The rows are grouped in 4 ways, from coarse to fine. Each group lies inside one group of the grouping before and may be the whole of it. The rows also spread widely along 13 directions, which tell nothing about the answers.
Some rows, each with its group in each grouping after it:
[ 16   8 -27   3  -6   1  -4  -4 -22   9 -19  -5  12   4 -10  21   2  13
  11  15 -10 -14 -25  -5   3   0   1 -12 -17  26  12  11  29 -39  30  16] -> J_423 J_186 Balal desa
[ 29  11 -14  -6 -24 -26  -7   3  21  -8 -34  22 -16   9 -24   5   6  -6
  18   8  19  -7   5 -46  26 -20  19 -16 -18   8 -17  31 -25 -25  31  26] -> J_562 J_297 zudif fiti
[-21   0   7  10 -11  -4   4 -14 -15 -35  25   2  -9 -17  11 -35 -25 -22
  -3 -30  26  13  21  -7  -3  -7   4  -6  25 -50  11  11 -18  41 -31 -19] -> J_562 J_297 vado nilo
[-18 -18  -6  34  17  39 -25  -3 -28  -8  23 -15   2  13   0   7  -6  -3
  43 -17  -9  -9 -38  20   1  19   0 -22   8  -7  33  12  28   2   8  -3] -> J_423 J_483 Kufog gevi
[ 28 -26  21  26 -22  28   0  -5 -29   7  12  -2  -9  -5  12 -32 -16  -3
 -20   6  36 -36  21  34  25 -22 -19  14  32   8 -12  28   5  12  18  25] -> J_562 J_513 vegu fubom
[-20  30 -19 -22  -1 -26 -11  -1  -5  -6  53   7 -16  16 -13  -9 -13  12
  32  -4  -9  11 -19  -5  -8 -12  20 -15  16 -37 -16 -32 -21   4 -10 -24] -> J_423 J_186 Balal Kov
[ 27  22  31 -29  -7   1  18  27  24  21 -17  42   2  -4  -2  35  11   4
 -24  27 -13   7 -29 -35   6 -29  -1   5 -30  -2 -46 -10 -34   8  12  -7] -> J_423 J_483 Nebel Kaso
[-17   8  11   4  15  -5 -11   3 -38  25  23 -37  37  10  17  14  -3  45
  15  -8  -2  -7 -22  26   4  25 -29   7  21   8  28 -11  32 -16 -31 -13] -> J_562 J_513 vegu bepeg
[ 10  30 -31 -12 -29 -23  -2   3   0  -4  10 -24 -27  29  -7 -12  18  23
  13  -8  22 -33  22 -14  30   4  33 -23  11   0 -27   0 -22 -40  37  -7] -> J_562 J_297 vadus Vug
[  2   5 -23 -25 -10 -24 -11  -7   1   0   5  20  -4 -21 -16 -24 -27   0
  15  24 -20  26  -8  16  -6 -31   2  29  20 -21   6 -15  -1   7   3   6] -> J_423 J_186 roro kufe
[-37  27 -19 -31 -19 -42   1   5  -5  15  22  12 -19  20  -7  23  -6  12
  23   4 -15  20 -12 -21  -3 -20   1 -28 -16   0   3 -60  21 -10  11   1] -> J_562 J_297 zudif ger
[ -2  19  25  -8  -2   7 -10  14 -22  12  18  -1   9   4  10  18 -10  27
   4 -11   5   3 -40 -14 -13  -6 -17  -3  -4 -14  -1   5  -8  12 -17 -19] -> J_423 J_93 dasup Fod
[-14 -34  -2 -38 -19  -8 -13  21 -29 -22   1  36  -4  14 -21  -5 -25 -13
   1 -28   0  12   4  27 -24 -40 -44  -4   9   7  24 -21   1   3 -34  13] -> J_423 J_186 fik dorum
[-29  38   2 -20   0 -15  27   4 -16   3  26   9  11   1  15  35  -5   4
 -15  -5 -15  15 -19 -27 -17  -7   3 -29 -27 -14  -6 -54   8   7 -22 -27] -> J_562 J_273 Fal Faku
[-21 -32  11 -16  -6 -10   1  30  31  13  18  30 -19  35 -17   3  11  -4
  14  -3 -10  -8   7  27  25  -6 -14 -13  17  10 -17 -44 -12   1   5   7] -> J_423 J_93 Fuvu nulif
[-43 -20  36   1  11  11  -3  12  11  12 -12 -14   6 -16  19 -11  -3   3
 -12 -12  -5  43  10  10   2   2 -37  22  23 -34  26   4  -6  46 -16 -26] -> J_423 J_483 Paz Tolal
[-19  28  29 -15 -17 -14  36   4 -17  14  22   7   6  -3  36  21  -7  14
 -42  -5  12   2 -17 -22  -4   1 -17 -11  -5 -11 -12 -25   4  22 -21 -36] -> J_423 J_93 dasup ganar
[-52 -30 -10  14  -3 -20 -13 -13  20  -5  11  -9 -16   7   4 -24 -10 -21
  29 -12  -3  23  16  34  30  15   0  -1  45 -31  40 -19  17  32   5  -7] -> J_562 J_273 Fal Mut
[ 10  -1  27   6  24  19 -19  23 -10  18 -13  10  33   6 -14  43   6  21
  22   5 -13   4 -51 -26 -11   2 -22  -6 -32  12   0  24  -6  -9 -18  10] -> J_423 J_183 sipif Rolof
[ 32 -14  14   5   2  27  27  20   1 -32 -12   6  17  -8   4 -17  17  -7
 -44 -16  18 -31  30   7  12  11   6  -1  14  -8 -32  28 -49 -10 -21 -20] -> J_423 J_186 roro mav
[ 19 -22  17  30  26  66   7  15   6 -22 -26   8  28 -32  -1   8   3 -28
 -14  -9 -15   4   1  -1  -1  -1   7   2 -21 -22  -1  31 -24  14  -9   2] -> J_562 J_273 Rov Kud
[ -9  13   5  -2  19 -23   9   4 -18   4  23 -14  45   9  10  18   4  35
   3  -6  -2 -11 -28   9   0  42 -13  -5  19   6  11 -12  12 -24 -52 -30] -> J_423 J_186 roro mav
[  2  23  27  -2 -22 -15  46  -4 -17   1   9   9  16 -13  35  13  -6   6
 -56   0  27 -10   6 -19   9   6 -11  -5   2  -3 -13  -9   6  10 -22 -20] -> J_562 J_297 zudif fiti
[ 45 -10   8  14  33  51 -36  21  24  30   3  12   3 -18 -36 -11   2  20
  43  50 -35   4 -23   4   1 -42   5  26 -12  -5 -38  26 -37  -7  36  37] -> J_423 J_483 Kufog gevi
[-21   2  17   6  -1  48 -32  21 -19  23 -14 -24 -28   1  -4  15  -6   5
  19  -6  -4  28  -5 -30 -11 -48 -21 -16 -35 -14   3  17  -2  20  49  18] -> J_562 J_273 Rov Kud
[  4  38  12 -13 -14   6  24  13  -9  -6  13 -13   3  -1  26  13  12  18
 -33 -14  12 -12  -2 -11  12  13  18  -7   3 -25 -22  -7 -25  -2  -3 -42] -> J_562 J_297 zudif fiti
[-18 -18  24  10 -17   3  35  -7   3   2 -13   7  -3 -19  30  -2  -7 -19
 -50  11   9  13  16   8  22   1 -16   7  16 -12   4  -4  16  34  12 -13] -> J_423 J_186 fik dorum
[-20  -6   7  10 -20 -32  19  -6   2 -21 -21  -8   8   5  18  -2   7  -7
 -19 -30  36  -5  28 -20  27  32  -8 -19  16  -4  22  20   2   1 -20 -15] -> J_562 J_297 zudif ger
[  1 -33  -8  34  26  27 -19  -3  24  -3 -23   8   2 -17 -27 -18  -2 -23
  38  14 -19  18   8 -10   6 -10   6  -2  -7 -10  12  34  -9   6  21  27] -> J_423 J_483 Paz Tolal
[  3 -43   7   4   3  23  -2  16  13   8  18  50  -8   4 -25  -2 -14 -26
  16  17 -23  -4  -9  31   2 -33 -13  -2   0  10 -11 -28   4  11   8  34] -> J_423 J_93 Fuvu nulif
[ 16  26  -4 -41 -16 -30  -6  13   5  12  -6  37   4   1 -16  24 -11   9
   9  16 -13  13 -30 -18  -4 -40  -5   7 -20   0 -14 -25 -12  -5  -3  10] -> J_562 J_273 Fal Faku
[  6   7  -4  20  -4  36  -7   6 -27   2  10 -10 -14  23   2  29   6   4
  14   1   1 -21 -37 -11  10   0  14 -37 -19   7  -9  12  15 -15  47   0] -> J_423 J_186 fik dorum
[-25   9 -16 -23  -3 -11 -15  -7 -43  17  -2 -26  21 -17  12   1 -25  25
   7   2 -23  26 -20  32 -24  -4 -34  27  16  -2  58 -16  48   0 -10 -12] -> J_423 J_483 Nebel Kaso
[  4 -22 -40  25   6  11  -2  -8 -10 -18 -16 -29  13  -3 -13 -26   8   1
  16  -8   0 -24  43  19  13  21  10 -14  12  17  27  22  13 -44  11  19] -> J_562 J_297 zudif fiti
[-25  17  41   8  23 -14   2  17  13  32  22   5  30  20  12  56  10  24
  21   0  -6  11 -54 -27  17  28 -16 -20 -13  -3  -8 -24   6   9 -32 -17] -> J_562 J_273 Rov Kud
[-20  -6   4  21  -1   1 -28 -11  -5 -14  38  16 -16  10  -6  -3 -28 -24
  48 -19   9  14 -36   0  11  -7  11 -15  17 -39  12   1   2  37  -7  -1] -> J_562 J_273 Rov Kud
[ 11 -25 -16  -9  -7 -11   7  -2   4 -37  -7  56  11 -10 -24  -9 -20 -46
   8 -12  -8   2   5  13   3 -20   8  -2   3  -9  12 -15 -11   3 -34  15] -> J_562 J_513 vegu fubom

New rows. What belongs after each?
[ 26  -4  19  24   3  11   0   2 -13  19  51  11  -5   7 -14 -22 -13  21
  12  25  26 -32  18 -11   3 -32 -12 -16   5  16 -49   9 -15 -10  -1  38] -> J_562 J_297 zudif fiti
[-31 -14  18  25  13 -27 -16 -11  10  14 -27 -17  19 -17  -5  -7 -10   7
  30   3  13  37  14 -42   6   1 -33  -1  -3  -5  36  37  13  15 -17  21] -> J_562 J_297 vado nilo
[ -1  -8  54  17   1   8  -9  18  -1  17  22  25 -12  18  -7  11  -8   6
  11   6  29   1 -21 -44   4 -31 -30 -24  -9  -3 -40  23 -25  27  -4  16] -> J_423 J_186 roro kufe
[ -9  12  11  23 -20 -25 -21 -16 -27 -14  31  -7  -9  21   7  -6 -20   8
  31 -27  50 -11 -20 -25  15   8  -3 -25  23 -16  13  34   5  12 -15  -2] -> J_562 J_297 zudif ger
[  6  -6 -37  19 -15  20 -22  -7 -18 -17 -10  -6  -6  16  -3  19  -1 -13
  37 -13  -8 -20 -40  30  26  26  29 -11   9   3  42  10  37 -24  42   3] -> J_562 J_297 zudif fiti
[ 10   1 -23  20  23   6  19 -12   1 -38  -1  36  41 -18  -9  22  -8 -33
  15  -8 -26  -3 -39 -20 -10  29  33 -26 -25 -11  20   3   3 -12 -38 -13] -> J_423 J_93 dasup ganar
[ -4  -3 -49 -20  13  20  -9  16 -19 -23  21  20   4  16 -30  18  -1 -10
  35 -10 -50  -6 -32  34 -18  -1  26 -23  -9  -1  11 -48   8 -34  -2  -8] -> J_423 J_186 roro mav
[-71 -18  10  -5   1 -16   3   5 -14  15  -9 -27   0  -2  10  -5  -8   4
  -7 -19   0  38  45  -7 -14 -15 -52 -17  -3   0  41 -25  28  18 -15   3] -> J_562 J_273 Fal Faku
[ 13  14 -23 -23  14 -40 -17  -6  21  18  21   3  14 -17 -25 -32 -10  32
  33  38 -26  14  -4  20   5  -6  14  42  31 -21 -14 -12 -25 -11 -13   3] -> J_423 J_183 sipif Rolof
[ -5  22 -18  12   2 -10   7 -16  26  -7 -35 -10   0 -21   5   8  12 -12
   4  13 -15  21 -13 -35  25  24  45   0 -11 -35   6  23 -10   8  35 -22] -> J_423 J_183 sipif Rolof
[-15  15   6   4 -12 -41  -5  -2 -16  -7  -3 -10   9  36   4  25   8  18
  16 -29  35 -14 -25 -37  17  29 -13 -39   2  11  14  23   7 -20 -17 -15] -> J_423 J_186 Balal desa
[ 22  24 -16 -28 -14 -34   6  -6   1 -25  33  57   0  -7 -19 -10 -29 -14
  14   0  -2   1 -27 -20 -13 -26  24  -4   0 -26 -22 -15 -34   6 -35  -9] -> J_423 J_93 dasup ganar
[ -6  17 -16 -14 -29 -36  -5 -17 -31 -17   5  -9   6   7  22   1 -19   9
   0 -19  19  -5 -40  28  18  30   2  14  45 -16  37   3  28   1 -12 -37] -> J_423 J_186 roro mav
[-27   5  17   0  10  12 -20  14 -14   8  66 -12 -14  18  -2 -15 -13  19
  29 -20   6   3  -1  12  -4 -16  -8 -14  22 -33 -21 -24 -24  22 -21 -12] -> J_562 J_273 Rov Kud
[ -7  -6   8  10  -9  13 -11   2 -41 -24  -1 -26  -3  12  10 -13  -4   7
  -2 -44  37 -18   7  -6  -3   7 -21 -21  15  -3  23  41  -2  -1 -13 -13] -> J_423 J_483 Kufog gevi
[-11 -21 -30 -19  12  30  13  15 -16 -22 -26  13  20 -17 -14   6   0 -22
 -11 -16 -42  13  14  24 -29  -9  -8  -5 -19   5  33 -26   9 -17 -13  -4] -> J_423 J_483 Paz Tolal
[-45  10  -3   0  -3 -13  10   2  -4 -11 -12 -38   8   7  26   4  13   9
  -9 -38   5  10   7 -10  11  44   1 -20  10 -23  35   4   2   2 -10 -49] -> J_423 J_93 dasup ganar
[-10 -28  31  32   8  -7 -15   8 -13   0  -5 -21  17  19  -6  -9   4  18
  21 -27  46 -18  24 -28  10  11 -44 -27   8  20  11  51  -4  -9 -32  24] -> J_562 J_297 vado nilo
[ 13 -19   9  -6 -15   6  24   7  15 -28 -25  46  15 -22   4   4  -6 -37
 -31  -7  -2   5   2  14  14   0   2  15   6 -15   9  -2 -12  16 -20  -6] -> J_562 J_297 zudif fiti
[ 20  -5  -6 -18  -5 -29  11  14   6 -30  -4  49  18   7 -28   6  -2 -11
   5 -14  10 -12  13 -26  -6 -15  -3 -24 -15  13 -14  -4 -30 -26 -47  19] -> J_562 J_297 zudif ger
[ 14  13   2   2 -10  19  -9  16 -17  13  15 -10 -28  26 -12   7   9  21
   9  10  14 -22  -2 -29   6 -31   3 -35 -20  12 -43  13 -18 -20  47  15] -> J_423 J_186 fik dorum
[ 21  13   7  23  -1  23  -8  -3   2  13  40  21 -18  -6  -8  -2 -15   1
  25  33  -2  -6 -23 -15   9 -31  23  -7  -9 -17 -39   1 -11  13  32  22] -> J_562 J_297 zudif ger
[-26  31   4  -4  -3   3 -20   2 -11  22   3 -37 -19   3  15   8   2  28
  19   2  -4  22 -26 -20   6  -4   1  -4  -1 -26  10   6   6  12  38 -24] -> J_423 J_483 Kufog gevi
[ 26 -28  26  33  -1  21   7   3  -8  30  33  25  -8  14 -12  -6  -5   7
   3  37  19 -38   0   2  16 -29 -24 -16   2  36 -47   8   6  -5  22  46] -> J_423 J_186 Balal desa
[ 26  -9 -12 -17  -5   9  23   6  -6 -29   5  22   9 -23 -12 -37  -7 -11
 -34  -1  -1 -12  41  21 -11 -23   2  11  15 -13 -24  -3 -38  -8 -26  -4] -> J_423 J_186 Balal desa
[  1   7 -17  17 -12  -8  18  -1  -2  28  15 -23 -28  26  -4  -7  22  24
   2  21  17 -43  34 -26  25  -3  12 -47 -11  36 -39  -6   7 -40  58  22] -> J_423 J_93 dasup Fod
[ 26  15 -23 -21  11  -1 -15   0 -10 -22   2  34  24 -21 -25   6 -20  -5
  23   5 -31  13 -43   0 -23 -13  22  16 -11 -24   6   1 -20  -6 -28  -4] -> J_423 J_183 sipif Rolof
[  3 -36  -5  -2   7 -20 -35   6  16   2  20  33  -1  15 -42 -25 -16   1
  55  10  -6   5  -9  27  10 -20 -18  10  32  -1   1   0 -14  -2 -17  31] -> J_423 J_186 Balal desa
[ 35  19 -32   2 -15 -16 -23 -18  -6 -11 -19 -10   9   1  -2   0  -3   8
  29   4   4 -19 -45  15  29  29  30  18  27  -7  25  39  10 -21  26 -12] -> J_423 J_483 Nebel Kaso
[  3  28   7  -5 -20   8  25  -5 -41 -20  11   8   4 -11  23  16 -19 -13
 -35 -24  21  -6 -10 -23 -12 -13   2 -21 -17 -16  -4  -5   5  13 -16 -19] -> J_562 J_273 Rov Kud
[ -4 -14  42  21  35  50   3  30  24  25 -14  14  27 -14  -1  42  13  -4
   1  16 -31  22 -25 -17   4  -7 -15  -3 -37  -8 -15  -3 -13  18  -1   8] -> J_562 J_273 Rov Kud
[-20  -6   0  -6 -14 -20  -3  10 -28  25  23  -5  -2  30  -4  14  -4  29
  15  -1  11 -17   5   5   2 -10 -37 -26   0  39   7 -29  35 -28   0  26] -> J_562 J_297 zudif ger
[-32  16   9  18  15  13 -15  -8 -15  32  40 -21  -4  -7   8   4 -21  20
  30  18 -18  23 -34  -8 -10 -11  -4  -4  -3 -23   8 -13  27  23  18  -4] -> J_423 J_93 Fuvu nulif
[-20  -6  -3   9 -11 -42  31 -22 -10   1  29  -6  10   1  17 -24 -12   4
 -19  -1  23 -20  25  13  17  22 -12 -10  34   9   8 -18  28  -2 -24  -7] -> J_423 J_93 Fuvu nulif
[ 17  -1   4  -5  -8 -10  -4   0  18  10  -6  35  -9 -21 -27 -18 -19  -8
  13  31  -2  21  19 -37  -5 -59  -6   8 -20  -6 -26   7 -24   7   9  40] -> J_562 J_297 vadus Vug
[-11  -1  -2   2   3  -1 -30  12  -1  14  52  13 -27  30 -31  -4  -8  11
  61   5  -2  -5 -15  -7   4 -30   3 -27   0  -5 -25 -23 -12  -1  11  25] -> J_562 J_297 vado nilo
[-34  -7 -24  18   1 -27 -28 -22 -20  14  16 -34 -15  10 -16 -31 -17  19
  48   6  10  13  19 -11   0 -12 -17 -19  17   3  25  13  27 -10  18  23] -> J_423 J_186 Balal desa
[ -7 -29 -17  20  -1  20  18  -1   0 -24   4  17  -1   2  -4  -9   0 -31
  -1 -13  -6 -19  12  14   9  13  13 -26   2   1   9  -4   5  -4   3   0] -> J_423 J_93 dasup ganar
[-13 -16  -5  16   0  45 -26  -6 -33 -23   2  -8  -1 -22   5 -15 -30 -19
  11 -19 -11  23 -25  35 -16 -10  -5  18  21 -42  44  25  14  34   5 -13] -> J_423 J_186 Balal Kov
[  0 -18 -10   3  -2  49  -9  10 -16 -25 -29   0  -9 -24 -12 -15 -13 -26
  -6 -17 -13  15  19  -3 -22 -35  -1  -4 -21 -20  18  26 -11  11  21   9] -> J_423 J_93 Fuvu nulif
[-32  21 -26 -17  -2 -61 -16  -7   2  26  26 -24  -7  32  -6   0   7  41
  48   7  -4   0 -15   0  22  20  -1 -15  25  10  14 -32  23 -28   7  -8] -> J_423 J_483 Kufog gevi
[  5 -17 -13  10  16  -9 -16   8 -28  16  18  -2  35  32 -21  20  -1  28
  41  -1  -2 -34 -18  19  -3  10 -31 -25  -3  54  18 -12  37 -51 -26  36] -> J_562 J_273 Fal Faku
[ 11  -2  54   2  11  36  -6  26   4  25  31  18   7 -21   3  -6 -16  18
  -8  21  -4  18  -9   5  -8 -40 -26  29   7 -29 -34   1 -36  38 -16   5] -> J_562 J_297 zudif fiti
[ -3 -22  -4 -29 -24  -7  27  15  32 -37 -27  49  -9 -18  -6 -15  -1 -45
 -35 -14  -7  18  38  15  14 -17   9  12  12 -27   0 -22 -35  19 -13  -9] -> J_562 J_297 zudif fiti
[-28 -16 -12  -5  -5 -18 -11   5  32 -21  30   7 -27   6 -16 -47  -3 -12
  27 -14   0  15  42  23  21  -5  19   0  43 -46  -7 -21 -40  19  -8  -9] -> J_562 J_297 zudif ger
[ 23  23  -7  -2 -23 -15  13   7  12  -4   0  -5 -14  18   4  -1  22  15
  -9   0  26 -34  14 -15  40  13  28 -15  10   1 -34  11 -28 -26  27  -9] -> J_562 J_297 zudif fiti
[ 48  10  19  15   0  49  -7   7 -29   4 -31 -18  32 -28  16  11  -1  22
 -28   9   6 -13 -34   8   1   1 -11  32  -1  -5   3  62  -5  -5  15  -8] -> J_423 J_186 Balal desa
[ 57   6 -17  -4 -14  23 -20  17  14   1 -24  26  -1  14 -15  31  11   2
  26  14 -16 -31 -68  13  32   7  35  10  -7   8 -11  26 -12 -28  50   4] -> J_423 J_93 dasup ganar
[-11  40 -33 -13 -16 -41 -30 -12 -27   0   9 -29 -15  20 -11   0 -12  25
  45 -18  20   2 -11 -35   1 -11  10 -26  -5  -5  12   9   7 -25  13   4] -> J_562 J_273 Rov Kud
[ 18 -17  29  25  -2  19   6  14  23   3   5  21  -6  17  -3  10  13 -10
   0   4  20 -27  -1 -10  35  -3   4 -20   1   1 -36  17 -27   9  15  12] -> J_562 J_273 Fal Mut
[ 20  -2 -14  -4   5  -9 -15   0  -2 -17  -7  28  32   2 -12  23  -8  -9
  32  -8 -16  -4 -52  23  17  19  15  11  10  -7  27  -1   7 -13 -26  -4] -> J_562 J_513 vegu bepeg
[ 32 -10 -18  -3 -23  14   5 -11  -7 -31 -59  10  20 -50   7 -17 -18 -26
 -30   0  -1  13   9  20   7  -6   5  45  12 -18  41  42   3   4   6   3] -> J_562 J_297 zudif fiti
